The same things were measured in two ways. Each way mixes the same 12 hidden numbers, adds some noise and spreads widely along 7 directions of its own, which tell nothing about the thing.
Some things both ways: the first way, then the second way.
[  0 -20  -4   0   5   5   9   4  15   3  -1 -22 -12   7   6   0  -2  -5
 -10  -1  -3   4   4   3   5]
[ 10   0   0   4  -3   5 -24   2  15  19  -4   7  -1   3  -2   5  14  -4
  12  16   2  -8  13   1   5]

[  0  -3  -4   4  -1   1  -9   1   6   0  -2  -3   5   4 -15  -5  -6  -5
  -2   1   3   3  -4  -3   5]
[ 19  -4   4 -16  -4  -4   4  14   7   8  19   5   7 -14   3  -4  13  -7
 -20   1  -2  11 -12   3  -3]

[  9   0  -8  -7   6  -1   2 -11  16  -1   5  12  -3  -8  -5 -12   3   4
  11  10  -6   5  -2  -4   4]
[ -1  -8   4 -15  -1  -9   2  19   6   8  18   4   3   2   1   0 -10  11
 -21   9  13  -1  13   9  -7]

[  2  -3  -3  -5   8 -10 -19  11  -9   9 -24 -13   1  12  15  18   6  -6
  -3  12  -7 -19  -5  11   2]
[ -4 -16  12   3  -4   2   7  12   5 -10   0   8   1 -10  -1  28   0   6
  -3   4  -5  16  10  -7  -4]

[  4 -14  10  17   8  13   2  30  14   7  -7 -14  -4  12  -2   9   4 -10
 -12   2   2  -6  -3  -7 -10]
[ -8   9  -8   8  -7  -2  -7   1  11  13  -9   4 -12 -13  -8  12  -4 -11
   5  -2  -5   3  19  -3   1]

[  7  -2 -13  -6  21 -15   2 -20  14  -3   0  -5  -3  -4 -10 -16   2  -4
   3   7 -10  19  -1 -16  19]
[ -1  -9   2  -2   8  13   3  -5   1   2   4   4   4  12  13 -20  11 -12
   1  -7   6  -7  -2   0  -4]

[  8  21  13  -8   8  10   7  20   7   2  -3   2  -2 -11 -11  -4 -12   5
  -5   8  -1  12  13 -13  -5]
[ 11  -3 -11  10 -13  -2 -17 -15 -22  10  -1  11  -8 -14  -3  14  -9 -14
   1  10 -10 -13  11 -16 -10]

[  1   0   4   7  -8  12  11 -24  12  -4  11  13  10  -9 -12 -13   0  11
  11   3   1   0   1  -9   4]
[ -2   2 -10   6  -5  -8   3  14   9  10   1  -5 -11 -17   1   4  -4  -3
  -2  -3 -11  15   8   1  10]

[ -8   3   3  -7 -10  -4  -2  -4  21   4   5   9  -3  -5 -25 -11   1   3
  -4   9  14   5 -11 -25  -8]
[-21  -4 -12  15  15  12   5  -8  -1  -1 -11  12   6   1   0   7   4  -1
  17   7   2   8  16   0  -1]

[  6 -15   6  -4  18   2  -2   4  27   8 -13   2  -1  17   3   3  16  -7
  -5   0  -8 -22  -1  -9   2]
[ -5   6 -13  -1   8   6   7   2  -5   3 -13 -22 -19  -1   2  -6 -12  12
  -6  -8   2  21   0  12  -6]

[-11 -20  11  13 -35   4 -22  -7  -8  -8   7   2  12  13   1  18   1   8
  -2   2  28 -10 -14   6 -20]
[ 16 -10 -16   0 -12  13  -7  -2  -2  15  11 -12 -20 -15   1 -11  -5   5
 -10   0 -29   6  -8  -8  20]

[  8  11   6  -5   6   3  -9  17  11  11  -6   4   1  -2 -11   3   0   4
   1  11  -5   8  -5 -13  -7]
[  6   6 -16  14  -8  -4 -16 -18  -4  11   3   1 -11  -6   1   4  -4 -15
  11   3 -18   3   1 -14   9]

[  4   9  -6 -20  11 -12   1  26  13   7 -32  -8 -10   4   2  17   0 -10
  -8  17 -11  -1   6  16   3]
[  2   7  -8  -6   4   7 -11  -6   0   9  15   7  -7  -3  -9   6 -10  18
   1   7  -1  13  -7   6   3]

[ -6 -33  15 -11 -22  -8   8 -21  21 -20   8   8  -4   6 -17   8 -10  -9
 -15   9  29  18  16   4 -13]
[-11   2 -14  -1   4 -13  -1   1 -13   4  -6 -18 -17  -5  -6  11 -31  -1
   5  12 -21   6  22   0  11]

[ -4 -10 -16  -9  -9   4 -12  -3   0  22  13 -17  -4  -2  10  -7   8  10
   4   1   3  -5 -25 -18  -9]
[  3 -14  -3  -3  10  20  11  -2 -20 -12  13  20   9  12   1  13  -2   6
  11  24   8 -20  15   9 -16]

[  8   9   0  -9  -3   0   0 -18  37   0   5  31  16   0 -32 -16  -2   7
  -3  11   6   1  -3 -39   7]
[ 11 -15  -6  -2  -4  -5  16  11  -5  -5  16   4   8  -8  14   1   1  -2
 -22  12   7   5   6   2 -12]

[  9   8 -10 -10  12  -7   6   0  22  -9  -8   0  -5   1 -12  -3  -2  -4
 -18   8  -1   4   7 -22   3]
[ -8  -9 -10  23   4   6  10   2  -5  -6   0   0   6  -4   2   6   3 -16
   8   7   3  -7  11  -4  -8]

[-10   1 -19 -12  12   6  -9  -8 -24   6 -14 -25  -2   3  12  -6  18  -2
   5 -12 -17  -6 -16   2   3]
[  2  -7  -7   6  -1 -17  10  13   1   5  -2  -2   0 -22  -1  28  -8 -16
  -1  11 -11  21  13 -12   8]

[ -8 -29  -7  24 -34   1 -13 -30   5  14  11  -3  19   5 -13   0   2  10
   6  -2  19 -19 -25   4  -6]
[ -7 -13  10   2   7  16  -1  -6  -8 -10  -6  22   5   7   5  10   0  -7
  14   3   7 -14  18   4 -20]

[-20 -22 -27   8 -23 -11 -10  -4  11  24   1 -16  -4  12  -9  -7  13  -4
  -3   8   5 -10 -46 -17   6]
[-16   0   4  -5   0  -4   2  21  22  -8  17  19  11 -19  -4  14   6  14
  -6  12   2  20   4   9   2]

[ -7   6  10   2 -20   4  -2   0  -5 -10  -2  14  14   1 -12  10  -2   4
  -2   0  15  -1  -3   0 -10]
[ -7 -11  -8   7   6   9   8 -14 -26 -11   4   5   0   1   2   2 -20  -1
  -7   1   1  -2   6   2 -24]

[ -5  15  12  -5  -5  16   0   7 -13   1  15   6  -5 -14   8  -9  -3   7
  17  -5  -1  -4   2   2  -7]
[ -5   4 -15  -1   1  10 -14  -6 -15  20 -20 -10 -22  -6  -4 -10 -12   4
  -8  -2   4   0   6  -2 -10]

[  2  14   6  -6   1  -3  -8  26  -1  -4 -13   0   3   7   3  18  -4  -3
  -7  -8   1  -8   7  10  -2]
[ 13 -11   4   1  -5   7  -8   6  28  17  -7   8  10 -12   4   7  29  -5
  -8  12   4   5  18  -3   6]

[ -4 -18  -8  -5  13   9   3  -6   4  11  13  -8   1   1  11 -25  28  15
  18 -16  -9  10 -25 -16   2]
[  5  -5  -2  20  -3  -5 -16  -6   1  -3  -7 -15   2  -5  -8   9  -7 -13
  -5   9 -17  11   3   3 -14]

[  6  23   1 -14  14  -6  -6  21   0   8  -9   3  -3  -5  -2   6   0  -4
   6  12 -12  11  -1 -11   3]
[  3   5 -11   1  -8  -5  -4   1  16  13   6   0  -8 -15   3   0   6  -7
  -2   0 -15  19   0  -8  18]

[  4  -5  -7   8   1   0  -8   3  18  15  -8  -1  10  13 -13   0   9   6
  -7  -4  -7  -7 -20 -16   4]
[ -5  15 -15  12  -5 -15   9  -3  11   1  -1 -10 -11 -25   8   8  -1  -9
   8  -6 -11  14  13  -7  21]

[ -3   9 -16 -23   0 -27  -9 -13 -22   0  -6 -10  -8  -6  17  13 -11 -15
   9   6 -10  -2   8  27  18]
[ -4  -9  10 -20  -1   3  -8  11  -2   6 -11   2  -9  -6   7   0  -3   1
 -10   4   5  -2  13  -3  -5]

[ -1 -29   0  12 -14  -3  12 -13  19  -8   5  -4   8   7 -15 -10 -10   3
 -18   5  23   6   2  -9   2]
[ -1  -8   1   1  -3   8  -9   0  -4   2  -9  -5 -10 -18   2   1 -12  -5
  -6   0  -1 -10  14  -1  -5]

[ -3  -4  11   8   1  17  10   2  -9  -1   9  -7   1  -5   5 -14  -2   9
   6  -8  -3   6   1  -2   2]
[ -8  -3   4  -1  10   7   3  -3  -6  -3 -10   8   2   5   5   7   0   6
   4   0  16  -4  21   7 -16]

[-14 -26   7  10 -22   8   3   3 -11 -14  11  -4   8  18   6  13  -1 -11
  -5 -18  17   1  -4   8  -3]
[  4  -6   1 -15   5   4  13  15  15  -2  19  -4  13   5  -6   2   8   9
 -18  20   1   7   8  14  -3]

[ -7   8   2  -2 -12  -4   0   6  -3  -7 -26  -5   4  10  -4  24  -9  -9
 -15   6   2 -16   9  17   4]
[ 14 -18   8 -10 -19 -11 -16  12  -8  11  -3  21  -5 -27  11  13 -10   0
 -28   6   7   0  16  -6 -20]

Other things, the second way, with their names:
k_176: [-18  14 -24  23   9  16   9 -12   9  -4   1 -14 -15  -4   1 -12 -11 -12
  22 -11  -7   3   1   9  11]
k_984: [ -6 -12  -4  28   0  12 -14 -17  -7 -15 -23 -11 -13  -7   4  10 -16 -13
  15   1 -20   4  12  -1 -10]
k_432: [  5 -15   0  -8   4  11   9  10  -7  -1  10  19  10  10   2  10   3  12
  -9  21  20  -7  15  12 -24]
k_696: [ -6  -2  -3  12   2   0   8   0  -7 -20  -5  -4   1  -8   2  14  -3  -3
   3   7  -7  11   7   4 -14]
k_815: [-13  -2  -5  -3   3  12   5   0  -1  -5  17   3   3   6   1 -12   3  20
 -12   3  10   1  -3   4  -7]
k_328: [ -2   9  -9  -6  -6   0  13  11  26  13   1   4  -1 -20   6  -1  27   2
  -3   0  -2   6  22   0  22]
k_446: [ -3  -4  -2  22  -7  -8 -19  -9 -10  -6  -3 -11  -2  -7   2  -2  -5 -11
  -2  -1 -14   5  -7 -12 -10]
k_647: [ -1  -9 -13  22  14  18   9  -5  -2  -4 -16   9  -2 -14  11   5  -7 -19
  14  -3  12   3  12  14 -17]
k_907: [  3  -2  -9  -9   7   7   5   7  -1  10  -4  -1  -8  -6  13 -10  -1   8
  -5   5  17  -4  14   9  -1]
k_335: [  3   0  10 -20   3  -8  -9  15   3  10  13  32  12  -3   5   0   8  -1
  -7   7  16  -1   6  14 -16]
k_834: [ 13  -9 -10   7  -2  20 -12  -5  -3  10   2   0  -8  -5   1  -5   9   4
   2   5 -11   7 -15  -6   4]
k_913: [ -2 -14  -7   8  -2  17   0  -7  -7  -8  12  -7  -3   6  -1  -4  -4  13
  -9   9  -7   0  -3  -1  -7]
k_528: [  7  -6   6  -5  -7  -9 -10  23  25  22  -7   9   2 -22   5   3  15  -2
 -18   0   8  15  12   5  -2]
k_704: [  4  -5  -2  -9  -2  -5 -15  14   9  21  -8  12  -9 -12  11  -2  -4  14
 -11   5  16   5  21  14  -5]
k_812: [-15  13 -16   9   6  12   7  -7  -5  -2 -14   0 -14  -6  -7   2  -5 -10
  19  -7 -16   2  15  11  -3]
k_701: [ -3  -7 -11  12  -9  -3   3  -6 -16   1   2   5  -3  -9  -6  15 -10 -15
  -1   8 -19  -7  19 -13  -5]
k_516: [ -5  12  -6  -7  17  11  12   0  -9 -10   8 -11  -4  -5   7 -12   7  15
  12  -3   7   3 -11   9  10]
k_864: [ -6  -3  -9  21 -11   8 -22 -15 -13  11 -16   0 -16 -15   0   6  -6  -1
   8   1  -2 -21  23 -17   0]
k_748: [ 25 -13  -1  10 -13  -2 -13  -5  -9   5  -9   8   2 -13   6  14  11 -23
  -1  16 -13  -6  13 -10 -12]
k_189: [ -4  -4  -3  -3  -1  16  -2 -17  -9   3  -2  13  -5  -5  10  -2  10   4
   6   1   4 -14  15 -15   7]
k_337: [-11   6  -9  -8   4   0  -9 -10  -2  17 -21 -12 -18  -1  12 -11  -7   3
   1   0  10 -12  31  -5   9]
k_750: [-15   3  -4  15   5  -2   4   1  -9  -5 -15 -26 -10  -5   1  -8 -12 -10
  -4 -15   3   3   3   1 -13]
k_282: [ 28  -6   0  -4  -5   9 -13  -4   4  15  -2   2  -7  -7   6  -6   0 -13
 -13  -1   3  -3   2  12 -17]
k_30: [-17  14  -1  -5   8  -5  17   5  -2 -10 -17  -3  -6 -21  11   4   6   4
   4 -14   8  11  16   4   0]
k_629: [  2  -8   6  -3  -9   6 -20   1 -11   7   2   4  -3  -8 -17  11  -2  13
 -12   8 -17   4  -1  -7 -10]
k_954: [ -7   0  -3   2   7   8   3   4  15  -1  10  -5   1  -5   4  -9   2   9
 -10  -6  12  21 -15   7  -2]
k_125: [  0 -15   2  18  -7  23 -18 -30 -25 -14  -8   8   1   1  -8  10   1   0
   3   6 -21 -12   7 -11 -24]
k_677: [-14  -3  -4  23 -11   2  -9   4   6   0 -16  -4  -3 -24 -10   2   1 -27
  -6  -7 -20   3  11  -4 -13]
k_347: [  4 -13   5  11  -3  -1   1  18   8   1  -2   1   7 -21  -1   7   6  -8
 -15  -3  -1  13   1   6 -15]
k_411: [12 -8 -2  3 -8  3 -5 16  6  8 29 21  6 -4 -8 14  2  9 -4 17  2  3 -4  6
 -7]
k_694: [-12   7  -8  -3   6   2  -5 -13 -10  13 -15  -7 -14   1   6  -8  -6  -8
  10  -3   4 -14  23 -11   9]
k_971: [ 16 -19   5  -8  -3  12   2  14  -1  -4  10  21   6  -5   6   8   4   1
 -10  15   5  -3   7  13 -20]
k_36: [  8 -11   7  15  -5  -1 -10   1  -5  -2 -16  13   5 -21 -10  26  -5 -34
   4   3 -20   0  18   2 -23]
k_856: [ -8  15 -14 -17   7   2   9   3   2   9   4   3  -6 -13  -2  -6   3  15
  -7   2   3  13   7  10   8]
k_637: [  4   1 -14  15  -2  12 -10 -11 -13  -3  -8  -3 -18  -7   3   4 -12   1
  12   5  -5  -7   8   5  -9]
k_108: [ 14 -15   5  -2  -9   5 -19  12   3   5   7   0   2  -5   6 -19   6   2
 -18  12   0 -19   7  14 -16]
k_517: [-13   3 -16   4  -1 -12   1   7   5  12 -14  -5 -19 -25  17  -5 -18   1
  -6 -11   6  15  22   5   7]
k_217: [-18  -6  -3  12  13  15  -2  -2  -1  -8  -6   5   2   1  -2   1  -2  -1
  11   1  -2   8   3   8  -8]
k_400: [  1   1  -7  -3  -5  16 -10  -3  23  22   6   5  -6  -2  -3  -2  19   9
   2   9  -1  -1   9 -10  23]
k_307: [  7  -1  -2  -9  -6  -5  -4   6  -5   6   5   5  -9 -15  11   1  -7   6
 -10   3  11  -6  10   3  -5]
k_133: [-11  -9  12   4   4  -4 -13  14  12  -6   3  17  14   7  -3  13   7  -4
   7  17   1  10   3   6 -12]
k_331: [ -3   0  -4  11   9   6   7   9  29  -1 -13 -14  -3 -31   0   8   5  -5
   4  -5 -11  27   7  11  17]
k_313: [ -2  -4  -1  -4   9  13   0 -15 -23 -13   0  -1   1   6   3  -4  -5   5
  -1   6   3 -10   4   6 -19]
k_560: [-12   9 -10  -1  -6 -17  13   8   2  -2  10   7 -11 -20  18   6 -12  14
  -2  -9  10   9  17   2   9]
k_495: [ -3  -1 -13   7   2  13 -12  -7  -6   9 -23 -10 -24  -9  11 -12  -9   3
   0  -9   3  10   2   4  -8]
k_28: [ -4  -6   8   5 -13  -8  -8   0 -17  -5  -6  -1  -1 -19   0   3 -12  -9
 -21  -5   3 -17  17  -5 -27]
k_821: [-17   8 -16   3  -7 -12  -1  -6   4  25  -7  -4 -21 -10   6  -4 -17  -4
  -5 -14   0   0  28 -13  15]
k_149: [  1  11  -9  15   3 -21   1   3  -5   1 -23 -23  -8 -22  12   4  -2 -12
  -1  -9   4  22   3   0  -6]
k_461: [-10   0  -6  12  -8 -10   2   2   4   0  -7  -5 -11 -26  -5  16 -20 -19
   1  -3 -19   0  26  -3   3]
k_657: [-13   2  -2  12  -5   3 -12  -1   6   6  -9   9  -4  -6  -8   5   2 -15
   8  -3 -12   1  12  -4  -4]
k_692: [  3   5  -4   4  -3  -4 -15   5  23  26  -7   0  -6 -14  -1   0   6 -18
   1  -1   1   7   8  -4  11]
k_413: [ 17 -14 -14  20   4  17   0   6   9   4   6  -6   4  -5   5  -9  16  -4
   4  10 -10  12 -12  10   1]
k_381: [ -9 -16  22 -12   5   2  -9  20  14  -3 -17  20   8   0   1  17   3   0
  -6   7   5  18  18  14 -22]
k_300: [-32   3  -5  -2  17  -7  20  16   3  -6 -11  -2   0  -8   2   5  -9   0
   0  -7   5  30  10   9  -3]
k_251: [  0   2   4  -1   5 -13   0  10 -13  -6   4   2   7 -16  -5   9  -8 -13
  -5   1  -4   6  -1   7 -16]

Some of these things the first way, each followed by its name:
[  8   0   3   4   3   7   8  11  12   3 -10  -3   1   3  -6   1  -8   1
 -15   8  -4  -4   6  -8   2]	k_307
[  7  18  14  10  -7   7   4  15   0  -4  -5   5   1  -5   1  12  -9  13
 -10  -2   1 -14  12   6 -10]	k_864
[ -7   7 -11 -11  22   1   2  21  -5  -1 -11 -27 -24   2  19  -4   9  -6
  -1  -2 -18   6  -4   2  10]	k_528
[  7  11  -6  -6  21   5   8   6  -3  12  -6 -15   4 -15   6  -2  15   5
  13 -12  -9  -2  -1   0  -7]	k_36
[ -2  -4   3  -4   3  -9  17   1  11  -8 -13  -6  -4   1  -9   6  -1 -13
 -17  11   6   5   9  -8   1]	k_217
[ -1   6  16  12  -6  13  -2   4 -12  -6   5   9   6  -3  -7  -5  -2  10
   1   0   1   7  -4  -9  -9]	k_446
[ -3  10   4   0  10  -5  10  25  -3 -12   7  -8 -14  -6   4   3   0 -10
  -7   1   6  18   2 -16  -4]	k_677
[ -4 -13   1 -14  -2 -13  21 -12  -1 -11  -8  -6   7   4  13  10   3   0
  -7   5   6  15  10   1  12]	k_984
[  6  10  -2 -22   4  -2  -1  29  -4  -7  -7  -6  -3  -2  18  11 -10   3
   5   7   1  18  12  19   2]	k_282
[-10 -11  -9  13   4  -2   1  -9   5  15   4 -20  -4   8  -5 -17   6  -1
  -5 -15 -10  -5 -19 -15  19]	k_30
[ -9  -8  -6   5  -1  14   2  14 -18  -5   5 -23  -9  -3   8 -12  -3   2
   4  -4  -1  20  -8   7  -1]	k_692
[ -9  -2   2 -18 -22   2   2  -7  11 -19  12   6  -3  -1  -3  -6  -9  13
  -7  13  22  21   3 -14  -4]	k_413
[ -2  -6  -1   1   9   1   5   4  11   5   8 -10  -6   0   2 -18  -2   1
   3   4  -4  14  -5 -15  15]	k_400
[-14 -22 -13   4   9  -5  21  -4  15  -5 -15 -38 -22  10 -11  -2  -4 -27
 -23   1  -6  17   4   3  20]	k_335
[  0  -1  -8   9   3  -2   1  -4   5  -1  11  -4  -4  -4  -2 -17   2   8
   4  -8  -2   5 -10  -6   7]	k_28
[ -9 -15   0   4   4   9  27  -9  15  -5 -16 -16  -7  11   4   3  10  -6
 -15  -6  -9  -9   7   2  13]	k_704
[  8  11  22   4   4 -11 -11  21  14  11 -16  11  11   7  -7  28   8  -2
  -6  -3   6 -24   2  -2 -14]	k_125
[  2  -8 -30   8  12  -8   1 -24  20  15 -21   0  15  12 -11 -13  25   1
   6  -3 -22 -25 -27  -8  27]	k_954
[  7  -3  -9  -4 -18  -4  -8  -6  23  19  -3   9  12   5  -1  12   5  12
   1   5   2 -25 -13  -3  -2]	k_637
[  3  -2 -15  -5  14  -3   6 -10   2  15   6 -17  -9  -7   1 -27  -1   7
  -1  -2 -17   9 -10 -19  18]	k_516
[ -7   1 -14 -10  -7   3  30  -1   1 -15 -18 -15   8   2  -1   3  -3   2
 -19   1   7  11   8  -3  11]	k_647
[ 15  15   9   7  24  14  14   4 -10 -11   0   7   3 -11   8 -11   2   5
   6  -9 -18   0  14  -4   3]	k_750
[ -9 -14  -3   1 -12 -10   1 -17   3 -12  -6   3   8  16   5  13   9  -4
  -5  -3   5  -9  -5   3  11]	k_913
[  4   2   2   3  18 -11   0   8  12  10 -13 -15  -3   7 -10  -1  -2  -8
 -16   2  -7   1   1 -19  13]	k_189
[  1   7  11   6 -12   5  17 -11  -4  -5  -6  14  10 -10 -14  11 -11  -9
   0   8   1  -6  15   6  -1]	k_133
[  0  22  -2  -4  -8  -3   7  -8  -4 -21 -10  12   7  -9  -4   7  -8   5
   2  -1   2  -5  15  20   5]	k_347
[  5  -4  12  22  -8  18  17   1  -1  -5  11   4   8   0   7   9   7   7
  -5 -16   3 -15   2  -8 -13]	k_108
